The rows of each matrix lie in a flat space through zero, up to rounding. After each matrix: how many dimensions does the smallest such space have?
In the rows, zero is written as 128.

[[128 105 155  99  89 162 129 132 150 118 128 124 150 106 114 163 134 125
  125 138]
 [105  95 122 128  95 157 135  93 146  97 155 124 190 118 142  88 147 139
  119 107]
 [155 122 144 145 135  80 136 130 114 214 156 157 111 156 135 153  71 125
  128 180]
 [ 99 128 145 147 136 124 156 117 123  79 140  82 180 116 127 163 106 150
   95  52]
 [ 89  95 135 136  91  99  91  33  75 146 119 152 101 198 143 117 111 114
  102 146]
 [162 157  80 124  99 159  97  98 112 128 128 122 156 146 130 144 135 102
  155 101]
 [129 135 136 156  91  97 149 126 165  87 149 152  85 184 154 115 121 134
  155  57]
 [132  93 130 117  33  98 126 138 132  98 124 140 119 147 119 150  86 133
  135 104]
 [150 146 114 123  75 112 165 132  96 130 149 106 199 167  95 121 111 138
  137 121]
 [118  97 214  79 146 128  87  98 130 176 112 152  84 130 113 145 147 105
  108 111]
 [128 155 156 140 119 128 149 124 149 112 148 114  83 155 102 163 150 107
  136 109]
 [124 124 157  82 152 122 152 140 106 152 114 124 138 146 140 135 112 123
  168 106]
 [150 190 111 180 101 156  85 119 199  84  83 138 156 135 128 119 175 135
  141  92]
 [106 118 156 116 198 146 184 147 167 130 155 146 135 152 171 162  55 138
  106 143]
 [114 142 135 127 143 130 154 119  95 113 102 140 128 171 195 210  70 157
  132 125]
 [163  88 153 163 117 144 115 150 121 145 163 135 119 162 210 113 141 149
  120 144]
 [134 147  71 106 111 135 121  86 111 147 150 112 175  55  70 141 163 120
  143 178]
 [125 139 125 150 114 102 134 133 138 105 107 123 135 138 157 149 120 152
  165 128]
 [125 119 128  95 102 155 155 135 137 108 136 168 141 106 132 120 143 165
  103 135]
 [138 107 180  52 146 101  57 104 121 111 109 106  92 143 125 144 178 128
  135 133]]
  16

[[116 127 129  97 122 135 123 131 132 164  58 104 121  65 156 104 120 157
  160 142]
 [127 102 114 160 163 162 100 148 132 106 157 123 148 174 117 147 171 144
  122 127]
 [129 114 111 128 167 114  80 118 181 135 172  81 153 145 125 135  98 148
  138 117]
 [ 97 160 128 138  96 104 120 156 127 153  96  81 120 135 123 130  90 147
  111 122]
 [122 163 167  96 125 107 137 136 170 135 141 133 148 120 165 134 133 177
  104 119]
 [135 162 114 104 107 118 158 179  80  75 139 104 116  98 133 140 129  79
  116 130]
 [123 100  80 120 137 158  94 114 152 130 167 177 110 141  91 109 124 145
  156 115]
 [131 148 118 156 136 179 114 176  95  74 155 181 110 108 132 144 183 142
  127  67]
 [132 132 181 127 170  80 152  95 150 112 113 140 128 134 108 140 117 126
  151 115]
 [164 106 135 153 135  75 130  74 112 100 117 113 141 120 155 152 107 114
  121 161]
 [ 58 157 172  96 141 139 167 155 113 117 122 160 102  69 120 147  77 132
  141  91]
 [104 123  81  81 133 104 177 181 140 113 160  41  77 131 137 136 165 157
  128 119]
 [121 148 153 120 148 116 110 110 128 141 102  77 171 107 147 148 117 101
  148 157]
 [ 65 174 145 135 120  98 141 108 134 120  69 131 107 145 133 124 125 120
  120 127]
 [156 117 125 123 165 133  91 132 108 155 120 137 147 133  53 188 152 169
  213 129]
 [104 147 135 130 134 140 109 144 140 152 147 136 148 124 188 151 124 141
   98 151]
 [120 171  98  90 133 129 124 183 117 107  77 165 117 125 152 124 146 123
  101 117]
 [157 144 148 147 177  79 145 142 126 114 132 157 101 120 169 141 123  84
  128 127]
 [160 122 138 111 104 116 156 127 151 121 141 128 148 120 213  98 101 128
   26 115]
 [142 127 117 122 119 130 115  67 115 161  91 119 157 127 129 151 117 127
  115  96]]
  16

[[174  85 119 151 116 151 136 113 139  86  99 149 160  82 145 110 136  86
  153 195]
 [ 85 152 168 178 114 127 133 154 125  94 166 136 115 147 124 109 171 121
  128 120]
 [119 168 181  85  99 166 113 143 108 139 166 156 127 124 168 104  89 110
   97  71]
 [151 178  85 130 127 122 151 149 114 125 179  96 149 112 111 148 142 154
  110 128]
 [116 114  99 127 121 138 121 133 127 122  96 127 132 111 109 120 164 149
  125 173]
 [151 127 166 122 138 182  87 113 137 145 136 134 110 122  52 150 130 154
  178 139]
 [136 133 113 151 121  87 135 113 156 101 117  95 184 133 142 109 162 109
  146 123]
 [113 154 143 149 133 113 113 154 116  99 148 136 126 150 124 112 151 103
  126 136]
 [139 125 108 114 127 137 156 116 153 124 122 106 112 108 124 137 134 154
  190 116]
 [ 86  94 139 125 122 145 101  99 124 154  98 132 150 143 103 139  90 118
  128 123]
 [ 99 166 166 179  96 136 117 148 122  98 140 165 146 172  98 160 119  83
  148 132]
 [149 136 156  96 127 134  95 136 106 132 165 131 145 127 137 142  62  89
   79 156]
 [160 115 127 149 132 110 184 126 112 150 146 145 118 162 124 101 151 135
  120 112]
 [ 82 147 124 112 111 122 133 150 108 143 172 127 162 176  88 182 128 101
  149 108]
 [145 124 168 111 109  52 142 124 124 103  98 137 124  88 141 102 109  97
   97 116]
 [110 109 104 148 120 150 109 112 137 139 160 142 101 182 102 120 115 133
  159 137]
 [136 171  89 142 164 130 162 151 134  90 119  62 151 128 109 115 146 133
  138 135]
 [ 86 121 110 154 149 154 109 103 154 118  83  89 135 101  97 133 133 158
  157 104]
 [153 128  97 110 125 178 146 126 190 128 148  79 120 149  97 159 138 157
  172 132]
 [195 120  71 128 173 139 123 136 116 123 132 156 112 108 116 137 135 104
  132 126]]
  17

[[142 175 145 143 137 119 125 171 133 110  79 117 148 101  99 180 126 136
   85 135]
 [175  44  65 129  72 111 101 106  96 128 143 106 135 129 115 135 114 135
   73 110]
 [145  65  92 169 115 156 105 130  82 113 129 130  86 161 106 139 127 158
   69 133]
 [143 129 169  99 147 133 152 113 124 118  95 121 101 140 115  82 108 132
  121 116]
 [137  72 115 147 145 161  84  96  95 144 157 126 138 141 199 108 188 190
   87 137]
 [119 111 156 133 161 179 125 103 170 119 132  87 106 151 108  90 108 143
   75 155]
 [125 101 105 152  84 125 115 119 121 124 126 126 145 178 143 176 104 115
   75 172]
 [171 106 130 113  96 103 119 148 149 142  44 150 132  74 123 161 138 163
  128  82]
 [133  96  82 124  95 170 121 149  74 123 103 102 113 117 113 154  87 170
   95 126]
 [110 128 113 118 144 119 124 142 123  83 155 180 148  97 171  93 166 105
  126 172]
 [ 79 143 129  95 157 132 126  44 103 155  97 129 137 193  91 113  80 161
  149 159]
 [117 106 130 121 126  87 126 150 102 180 129 177 172  93 129 150 145 150
   85 120]
 [148 135  86 101 138 106 145 132 113 148 137 172 157 124 117 158 149 144
  146 152]
 [101 129 161 140 141 151 178  74 117  97 193  93 124  89 179 123 134 139
  120 128]
 [ 99 115 106 115 199 108 143 123 113 171  91 129 117 179 117 131 138 177
  108 170]
 [180 135 139  82 108  90 176 161 154  93 113 150 158 123 131 155 117 120
   93 150]
 [126 114 127 108 188 108 104 138  87 166  80 145 149 134 138 117  85 131
  108 113]
 [136 135 158 132 190 143 115 163 170 105 161 150 144 139 177 120 131 127
  129 129]
 [ 85  73  69 121  87  75  75 128  95 126 149  85 146 120 108  93 108 129
  109  96]
 [135 110 133 116 137 155 172  82 126 172 159 120 152 128 170 150 113 129
   96 165]]
  17

[[ 98  96  97 172 109 111 126 150 171 165 126 163 155 130 131 104 118 192
  141 132]
 [ 96 131 128 104 143 136 123 102 103 135  98 119 121 116 141 131 120 104
  127 124]
 [ 97 128  89 137 116 153 123 159 110 121 160 117 117 126 143 115 119 168
  100  90]
 [172 104 137 208 113  79 113 154 219 160 153 188 165 119 103 121 126 177
  158 159]
 [109 143 116 113 110 147 138 138  80 118 128 101  95 147 155 122 108 139
  121 124]
 [111 136 153  79 147 104 116  65 100 124  98 110 138 131 137 125 110  76
  163 142]
 [126 123 123 113 138 116 113 110 143 121 157 121 162 126 113 115 122 119
  138 111]
 [150 102 159 154 138  65 110 100 203 152 121 166 179 120  99 124 121 119
  171 153]
 [171 103 110 219  80 100 143 203 183 130 157 185 138 156 125 118 165 235
  133 147]
 [165 135 121 160 118 124 121 152 130 106 161 151 131 128 128 129 166 166
  129 132]
 [126  98 160 153 128  98 157 121 157 161  23 177 123 135 132 151 165 129
  147 180]
 [163 119 117 188 101 110 121 166 185 151 177 156 147 132 113 111 106 182
  145 148]
 [155 121 117 165  95 138 162 179 138 131 123 147 111 157 131 130 157 180
  121 152]
 [130 116 126 119 147 131 126 120 156 128 135 132 157 116 103 130 145 112
  119 112]
 [131 141 143 103 155 137 113  99 125 128 132 113 131 103 116 137 115  77
  125 121]
 [104 131 115 121 122 125 115 124 118 129 151 111 130 130 137 112  93 135
  131 111]
 [118 120 119 126 108 110 122 121 165 166 165 106 157 145 115  93  43 132
  163 141]
 [192 104 168 177 139  76 119 119 235 166 129 182 180 112  77 135 132 117
  168 176]
 [141 127 100 158 121 163 138 171 133 129 147 145 121 119 125 131 163 168
  100 122]
 [132 124  90 159 124 142 111 153 147 132 180 148 152 112 121 111 141 176
  122 113]]
  8

[[112 120 133 139  56 131 141 102  92 120 145 122 137 137 135  97 109 151
  107 123]
 [120 164 113 119 150  99  89 120 147 103 105 140 110 119 143  96 105 113
   96 119]
 [133 113  94 119  52 158 188 144 129 122 140 123 131 135 159 139 131 165
  105 119]
 [139 119 119  96  62 143 150 104  59 132 141  91  79 125  88 126 117 135
  127 123]
 [ 56 150  52  62 176 157 146  98  90 101  95 133 115 137 139 111 120 116
  135 145]
 [131  99 158 143 157 139 132 142 136 152 149 100 144 124 162 147 142 107
  108 136]
 [141  89 188 150 146 132  82 115 114 129 122 117 129  64 116 105 116 100
  134 124]
 [102 120 144 104  98 142 115 118 130 161 134 116 139 112 114 147 130 127
   93  95]
 [ 92 147 129  59  90 136 114 130  35 102 119 137 154 100  95 134  98 144
  107 124]
 [120 103 122 132 101 152 129 161 102 114 134 137 134 107 111 148 123 133
  141 126]
 [145 105 140 141  95 149 122 134 119 134  81 131 135 123 148 138 142 132
  146 146]
 [122 140 123  91 133 100 117 116 137 137 131  40 108 106 120 126 112 143
   93 137]
 [137 110 131  79 115 144 129 139 154 134 135 108  61 108  62 157 114 119
  139 173]
 [137 119 135 125 137 124  64 112 100 107 123 106 108  83  66 127 102 110
  149 154]
 [135 143 159  88 139 162 116 114  95 111 148 120  62  66 105 109 111 105
  127 173]
 [ 97  96 139 126 111 147 105 147 134 148 138 126 157 127 109 139 157 145
  111  94]
 [109 105 131 117 120 142 116 130  98 123 142 112 114 102 111 157 140 115
  164 139]
 [151 113 165 135 116 107 100 127 144 133 132 143 119 110 105 145 115  96
  114 140]
 [107  96 105 127 135 108 134  93 107 141 146  93 139 149 127 111 164 114
   92  97]
 [123 119 119 123 145 136 124  95 124 126 146 137 173 154 173  94 139 140
   97  62]]
  18

[[163 169 115  83 156 161 152 110 113  85  96 111 167  90 121 144 134 112
   90  98]
 [169 194 112  99 184 101 138 150  83 180  70 120 136 163  84 135  93 118
   90 175]
 [115 112 174 132 183 149 171 134  99 117 174  76 133 132  87 120  94 106
  119  83]
 [ 83  99 132 109 128 134 123 157 149  76 147 120 122 130 158 185 199  91
  136 124]
 [156 184 183 128 232  98 133 105 134 121  91 130 187 122 121 105 142 112
  108 156]
 [161 101 149 134  98 174 115 143 111 150 116 104 112 176  96 128 147 125
  159 112]
 [152 138 171 123 133 115 162 100 126 155 187 140 158 112 200 143 174 132
   82 105]
 [110 150 134 157 105 143 100  50 112 162 119 108  84  81  85 164 125 183
  100  88]
 [113  83  99 149 134 111 126 112 123 112 192 111 155 140 172  57 161  65
   37  54]
 [ 85 180 117  76 121 150 155 162 112 115 100 141 143 100 120 135 172 147
  134  97]
 [ 96  70 174 147  91 116 187 119 192 100 113 168  97 132 113 114 126  76
  115 130]
 [111 120  76 120 130 104 140 108 111 141 168 142 111 148  85 173 145 166
  146 158]
 [167 136 133 122 187 112 158  84 155 143  97 111 183 159  78  94 139 150
  130 112]
 [ 90 163 132 130 122 176 112  81 140 100 132 148 159 142 144 143 127 137
  108 125]
 [121  84  87 158 121  96 200  85 172 120 113  85  78 144 144 180 113 148
   74  98]
 [144 135 120 185 105 128 143 164  57 135 114 173  94 143 180 105 179 163
  145 159]
 [134  93  94 199 142 147 174 125 161 172 126 145 139 127 113 179 139 151
   86 133]
 [112 118 106  91 112 125 132 183  65 147  76 166 150 137 148 163 151 132
  120 136]
 [ 90  90 119 136 108 159  82 100  37 134 115 146 130 108  74 145  86 120
   91  99]
 [ 98 175  83 124 156 112 105  88  54  97 130 158 112 125  98 159 133 136
   99 173]]
  17

[[151 129 110 134 129 149 140  94 102 128 132 138 123 135 108 149 112 126
  157 103]
 [129 137 124 126 131 130 148 138 131 131 151 122 112 148 129 124 144 129
  107 140]
 [110 124 138 133 134 122 113 132 135 133 107 121 139 115 129 127 127 124
  119 130]
 [134 126 133 120 128 124 124 140 127 130 120 123 134 130 131 127 138 135
  130 131]
 [129 131 134 128 141 131 118 131 116 139 100 113 145 130 121 139 142 132
  125 124]
 [149 130 122 124 131 138 132 119 109 131 122 127 132 137 119 141 132 134
  145 116]
 [140 148 113 124 118 132 148 128 127 114 169 139 116 144 141 121 137 128
  120 136]
 [ 94 138 132 140 131 119 128 136 150 127 140 122 124 123 139 115 132 115
   88 147]
 [102 131 135 127 116 109 127 150 162 116 155 134 117 120 153 101 128 122
   99 154]
 [128 131 133 130 139 131 114 127 116 136  99 116 148 124 122 139 137 130
  128 121]
 [132 151 107 120 100 122 169 140 155  99 223 155  85 150 161  96 132 123
  102 158]
 [138 122 121 123 113 127 139 122 134 116 155 147 110 128 133 120 112 128
  144 127]
 [123 112 139 134 145 132 116 124 117 148  85 110 139 124 105 145 127 129
  135 115]
 [135 148 115 130 130 137 144 123 120 124 150 128 124 144 131 131 141 126
  115 131]
 [108 129 129 131 121 119 141 139 153 122 161 133 105 131 139 109 126 120
  102 148]
 [149 124 127 127 139 141 121 115 101 139  96 120 145 131 109 150 130 135
  153 107]
 [112 144 127 138 142 132 137 132 128 137 132 112 127 141 126 130 148 122
   92 138]
 [126 129 124 135 132 134 128 115 122 130 123 128 129 126 120 135 122 124
  131 120]
 [157 107 119 130 125 145 120  88  99 128 102 144 135 115 102 153  92 131
  190  88]
 [103 140 130 131 124 116 136 147 154 121 158 127 115 131 148 107 138 120
   88 154]]
  5

[[214 144 120 135 138  91 110 152 161 147 107 113 145 134 157 142 159 149
  121 162]
 [144 133 129 136 136 125 115 158 107 120 109 145 136 107 124 144 149 114
  122 134]
 [120 129 148 131 118 143 130 129 141 162 138 121 128 146 110 131 145 123
  129 106]
 [135 136 131 163 128 157 123 160 117 135 125 147 127  88 105 145 137 121
  123 116]
 [138 136 118 128 144 118 116 126 117 103 118 132 134 117 138 138 131 130
  126 155]
 [ 91 125 143 157 118 164 149 107 110 107 123 136 118 123 111 142 148  98
  120  96]
 [110 115 130 123 116 149 155 133 142 147 129 113 139 146 127 120 119 132
  130  88]
 [152 158 129 160 126 107 133 144 142 119 111 132 149  97 127 142 174 128
  111 131]
 [161 107 141 117 117 110 142 142 130 156 105 118 134 170 148 126 153 106
  132 106]
 [147 120 162 135 103 107 147 119 156 199 164 120 125 162 115 100 121 105
  151  98]
 [107 109 138 125 118 123 129 111 105 164 139 131 105 168 115 122 135 109
  137 110]
 [113 145 121 147 132 136 113 132 118 120 131 141 122  98 108 139 140 138
  119 138]
 [145 136 128 127 134 118 139 149 134 125 105 122 163 130 140 140 151 124
  122 119]
 [134 107 146  88 117 123 146  97 170 162 168  98 130 187 142  97  68 127
  144 112]
 [157 124 110 105 138 111 127 127 148 115 115 108 140 142 162 124 115 153
  129 150]
 [142 144 131 145 138 142 120 142 126 100 122 139 140  97 124 150 130 119
  111 135]
 [159 149 145 137 131 148 119 174 153 121 135 140 151  68 115 130 113 129
  128 134]
 [149 114 123 121 130  98 132 128 106 105 109 138 124 127 153 119 129 109
  137 144]
 [121 122 129 123 126 120 130 111 132 151 137 119 122 144 129 111 128 137
  155 135]
 [162 134 106 116 155  96  88 131 106  98 110 138 119 112 150 135 134 144
  135 196]]
  11
